All groups share one centre, and each spreads out both ways along 10 directions, with some noise.
Some rows, each with its group after it:
[  2  18  -8 -21 -17   0  -1 -19   4  16  19   7 -11  24  -1   3 -15] -> Q_664
[ -8  -5   8  15  14  10   2  23   1   2 -25   5  -3   4   1  27  12] -> Q_664
[ 10   3  20  -1  -8   6 -24   4   8  10 -20  17  -9  10   0   2  -9] -> Q_664
[  5  23   7  14  -4   0  14 -16 -15   0  -5 -11 -25   0  16  -4 -13] -> Q_947
[-17  17  -4   5   9  -8 -26 -31 -13   6   2 -15 -11  -8  -8 -12  -9] -> Q_947
[  2  -9   1  14   5 -17 -14  -6   4  -9 -17 -31   7   6   8  17  -7] -> Q_605
[-35 -23   1   1 -16  19   1  11  -1  11 -18 -23   1 -12  -3  14  -8] -> Q_470
[-16   1  -2  20   9  -4 -26 -20 -11   9   2 -25 -18 -13  -2  -5 -20] -> Q_605
[  9   6  -3  -2  20  -1 -17  -1  -6  -6 -15  13  -7  20 -10   3   1] -> Q_664
[-27  11 -23  16  29 -11   6  -3   8  -9  17 -14  -7   7   6  23   8] -> Q_470
[-17  17 -10   2  19 -13  -1 -10  -8   2   7  -7   1  -5  -4  12  20] -> Q_605
[  6 -13  -7   0 -10 -24 -11  -5   8   0  14 -23  15  -2  12  14 -13] -> Q_605
[-12  -2  14 -13 -28   2  -6  -9   9  23  22  -3 -12   2  17  30  12] -> Q_470
[ -7  16  11   4  18  -7 -16  -1 -22   6 -16  12   6 -24  -8 -16  13] -> Q_605
[ -5  13 -28  20  24 -24  16   3   3 -13  22 -16   7  -7  10  15   4] -> Q_470
[ -7 -14   1   6  14   1  -3   3 -28   6 -17 -12   3 -13 -12   4  10] -> Q_947
[-30 -10 -13  17  25   1 -31  -2 -10  -8   4 -11  -9 -10  -2  21  19] -> Q_947
[  0  -9 -10 -10  -5   9  -3  22 -18  20  27  15 -10   1  -2  18 -17] -> Q_664
[  7  -4   9  32  21  -8 -12  16   4 -20 -23   0  -1 -13  13  10   9] -> Q_664
[-14  27  -8   5   4 -15  10 -16  -6  14  17 -10  -4  -8   3   6  -7] -> Q_664
[  5 -24  -8  21  10  10 -19  -8  29   1  -9 -10 -18   8  -2 -16 -17] -> Q_664
[  3  -5   4 -15 -12  15 -46  -3   3 -15 -18  16   2  22   4   9   0] -> Q_947
[-11  20  -9  11  -3  -7 -16 -35 -21  -2  16 -21 -20  -9   9 -22 -19] -> Q_470
[-22 -12 -25  10  17 -11  12  12  -5 -17  -3 -29  26 -12  -2   5  -5] -> Q_470
[-11  14 -16   4  11   1 -18 -26 -14 -10  15  -8 -28  12   6   3  -2] -> Q_470
[-17  -8  10  -4 -14   1   3 -17 -18 -10 -24 -35  11 -14  12   9  26] -> Q_664
[-43 -11 -10  -3   5  10 -15  12  19   5   2  -9  -8  16  -5  21 -14] -> Q_470
[ 19  16   9  -8  -8  -7  -4  -3  -5   1 -18  12   1   5   2  -8 -14] -> Q_664
[ -1 -16   3 -13 -26   0 -21 -25 -10  -5  -7 -28   0  10   7   9  -2] -> Q_605
[ -9  18 -12  -1   3   0   3  -3  14   9  14   3 -15  16   2  14 -18] -> Q_470
[ 27  21  18  -8 -20 -11   4  -7  -2   5 -15   9   3   4  11 -11 -19] -> Q_947
[-10  -1   4  -6   7 -10  -7   0  -1  -6 -12  -8  14   3   3  26  31] -> Q_605
[-30  -6   7   8   1  16  16   3  -3  18  -5 -20 -16  -3   3  33  16] -> Q_947
[ -3   1 -19  13  19  -1  -1   1 -15 -15  26   0 -14  -8  14  14  19] -> Q_605
[-32   0  -7   0  -3  17  25  -7 -14  12  -4 -24  -7   2  -3  23  13] -> Q_947
[ 17  17  -6 -17 -12   4   1 -13  -8  -6  -3   6  -7  22   4 -11 -20] -> Q_470
[  1  22   1 -12  -3   2  10  -4   6  23  -4   8  -2  21 -11  10 -18] -> Q_605
[  8  -6   3 -26 -18   5  -7   4  -1  17 -22   6  25   7 -11  -4 -15] -> Q_947
[ 19  -3  20   6   3  -5 -25   3 -20   1 -12  14 -12  -3   1  -6  -5] -> Q_947
[-25  -7 -25  -7   8   2  18  16  13   2  12 -12   9  17  -5  25  -3] -> Q_470
[-14   5  -1  -9  -8  12 -31 -20  -6   9   7   1 -22  12  -2   4 -11] -> Q_947
[-15  13 -12  16  22  -4   0   1 -22  11   1  -9  -4 -14 -14   2 -12] -> Q_664
[-11  -3  12  11  -8 -18  -8 -11 -12  -5 -15 -24  16 -33  18  -2  14] -> Q_470
[  4   3  -1   4  14  -6 -10   7   3  19 -15   1   2  13 -19   9 -25] -> Q_605
[  6   6 -11  -4   8  14  -3  15  -5  11  27  37 -26  14   0   6  -7] -> Q_605
[ -5   9 -13  12  26  -1  16   8  -8   4 -16  -5   4   5 -12   5  -5] -> Q_664
[ -7   9  14  19  -6 -24 -16 -27  -1  -3 -31 -42   9  -7   4  -2 -17] -> Q_605
[ -1  -6  -9   1  -6 -18  20   5  -5  18   5 -21  30 -27  -2  -4 -11] -> Q_947

New rows, each followed by its group:
[  7  -1  -8 -19 -28  18  19  10  10  -4 -14   2  18  22  14  20  -4] -> Q_947
[  4   9   5   6  15 -13  -6  -6 -12   7   2   2 -15  -3  -2   6   2] -> Q_947
[ -2  -8 -29 -10 -10  -4   6 -27 -12   0  13 -36   6  18  -4   7 -12] -> Q_605
[  3   8 -11  -4   6   2  19  27   1  13  30  29  -1  -3   5  15   6] -> Q_605
[ -2 -21   6  -3 -18  20   2  25   3  -4 -26  -1  18   1   9  22   4] -> Q_947
[ 21 -20  -2   7  -7   3  -8   2  12   1  -5  -5  -1  -1   8 -15 -20] -> Q_664
[  5  11  19   2 -10   6   8   6  13  10 -30  -4  -4  17   5  20 -11] -> Q_605
[  0  -3   0   2   2  14   0  11  10  16  -4   0 -13  17  -6  21 -19] -> Q_605
[-13  16 -25  14   1  15   0   5  21 -12  12  -1 -10  14  19  21 -19] -> Q_947
[ 19  22  -1  11   2 -16   3  -9   2 -10 -17  -9  -3   8   8  -5 -24] -> Q_605
[ -2 -10 -10   7   5  -7  11  -3 -25   2  11 -19  -1 -16   1  -3   5] -> Q_947
[ -1 -27  -4  13  -9 -12 -20  -7  -5   2  -1 -38   8 -18   6   5 -17] -> Q_605
[ -6  11  11   4  16 -14 -15   1   7  10 -24   2  10   3  -9  11  -3] -> Q_605
[  9   4 -14   2  -1  -5   2  -5 -11 -19  -2 -13   5   1  10 -12 -15] -> Q_470
[-12   0 -21 -16  11   6  13   6  -7   3 -18  -8  17  23 -22   4  -8] -> Q_470
[-21  15 -27   4   5  -2  16  15  27   3  -1  -6  26   3   4  27  -5] -> Q_947
[-18 -10 -26  23  18   9  22 -10  -5  -4  -9 -39  -1  -7  -6  -4   1] -> Q_664
[  8  11  27   6   9  -8 -39  -6  -6  -4  -9  16 -29   1   9   5  10] -> Q_947
[ 25  -4   8  24   3 -17  32  27  -6  -4  -6  -1  13 -24  16   2  -9] -> Q_947
[  3 -16 -11  16  18   5 -18  16 -14 -21  -5   4   3  -4   4   9   6] -> Q_947
[-2 21 -1 -7 -2  3 13  4 -8 15 10 18 -9 -2  3  1 -1] -> Q_605
[-11   6   0  10  22 -19  -6  14   2  -6   4  -1   8  -5  13  37  26] -> Q_664
[-13  15   9  16  23 -20  10  -7 -14  10  -4 -13  -5 -14  -6   8  12] -> Q_947
[ -6   3 -14  19  21 -15   3  -6  -9   4  -4 -24   8 -14  -6   1 -15] -> Q_605
[ -6  25  -1 -14  -7   4  -5 -13 -44   8   6  -2  -9   0  -2   0 -10] -> Q_664
[  6  -5  16 -24 -29  -2  -3 -15 -18  18  -9  -7   2   1   0  -2   0] -> Q_947
[-10  11  -5 -22 -28  -1   4 -18 -24  11  20 -11   0   0   7  13  -1] -> Q_664
[-32   1  -8  -4 -22  12   8  -7   8   9  -7 -29  11  -8   8  15  -1] -> Q_947
[-15 -16   2  -9  -6  14 -24   0  -7  13  -5  -1  -9   9 -11  -4 -20] -> Q_470
[ 11  29  15  -5  -9  -5  10 -14  -5  16 -20   2   2   2   5  -1  -6] -> Q_470
[ 16  29  25   7   6  -9 -22 -15 -11   5 -13  14 -22   4   8   2  -1] -> Q_470
[-20  -2  -7  14  20  -9 -25 -14  -5  11   4 -20  -9  -7  -9  11  -4] -> Q_605
[ 16  15   4   8  -2  -8  19  -8  -6   5  23   3 -21   3  17  10  -3] -> Q_947
[ 27 -17   3   3  -9   6  12   8 -36  -8  -7  -3  -6  -4   7  -6  -1] -> Q_947
[ 12  -2   7   2  -2  11   4   9 -15  11  -7   8 -15   3  -1   1 -18] -> Q_947
[ -7   7 -20   7  20 -10  18   1   2   8   9 -15   7  -6  -7   6  -6] -> Q_664
[ -3  -5   9   4   1   9  10  15  12  18 -22   0   3   2  -4  13  -8] -> Q_664
[ -1  27  21 -14  -8 -34 -16  -8 -21   9  -2   4  21 -23   6   8   2] -> Q_664
[-22 -13  15  23   0   4  -8  -2   9   1 -22 -24  -4 -18   9   9   9] -> Q_664
[ -6 -21 -19  19  21  24   3  10   2  -2  -5  -7 -20  13  -8  17   0] -> Q_664
[ 25 -16  -4   9  18  -5 -36  -3   8  -9 -16  14  -6  11  -8 -20 -11] -> Q_664
[ 16   3  14  16  10  -6  -9   1 -15 -13  -2   7 -25  -1  17   9  12] -> Q_947
[ 29  25  21  11   3 -17 -10 -17 -15  13   9  10 -14 -19  19  12  22] -> Q_470
[ -1   1  -7   7  17   5 -21   2 -16 -20 -17  -1  -6   5  -5  -6  -8] -> Q_470
[  5   2  -3 -17  -8  -7 -25  -2  13 -13  -2  12  16  20  12  12   7] -> Q_947
[ -9  12  14  12  18 -24 -17 -12 -11  14  14  -4 -20 -10  -1   7  10] -> Q_947
[ -7   1  11 -17 -15  11 -23  -4   9  -8 -13   9  -5  24  13  23  15] -> Q_947
[ -1  15  -3  -4  -6  15  -9 -18 -40  11  -5  -3 -22   0  -9 -17 -29] -> Q_664
[-14  -2 -25  -2  17   2 -18  -1  -4 -19  -9  -5  12   8  -4  17  10] -> Q_947
[-17   5   2   4   2   8   1   5  -8  16  17   7 -14 -18   4  12  10] -> Q_605
[-12  -6   6 -23 -22  -8   0 -28   2  -5 -13 -29  18   6  12  14  35] -> Q_664
[ 25   1   4  11  19 -17  24  13 -24  -5  -6  -2   3  -3   3   7  10] -> Q_947
[-15 -12  13  14  -8   1 -16   8   0 -10  -8 -16  -8 -19  20   7  -5] -> Q_470
[ -4 -31 -11   5  -9   3 -12  -7 -15   0   2 -36   2  -5   2  13  -5] -> Q_605
[-22  -4  -5   8 -19   7  14   8  11  20   3 -15   7 -17   6  11 -19] -> Q_947
[-18  13 -16 -16  12 -10 -17  -5  19  15   7  10   8  16 -11  19   2] -> Q_947
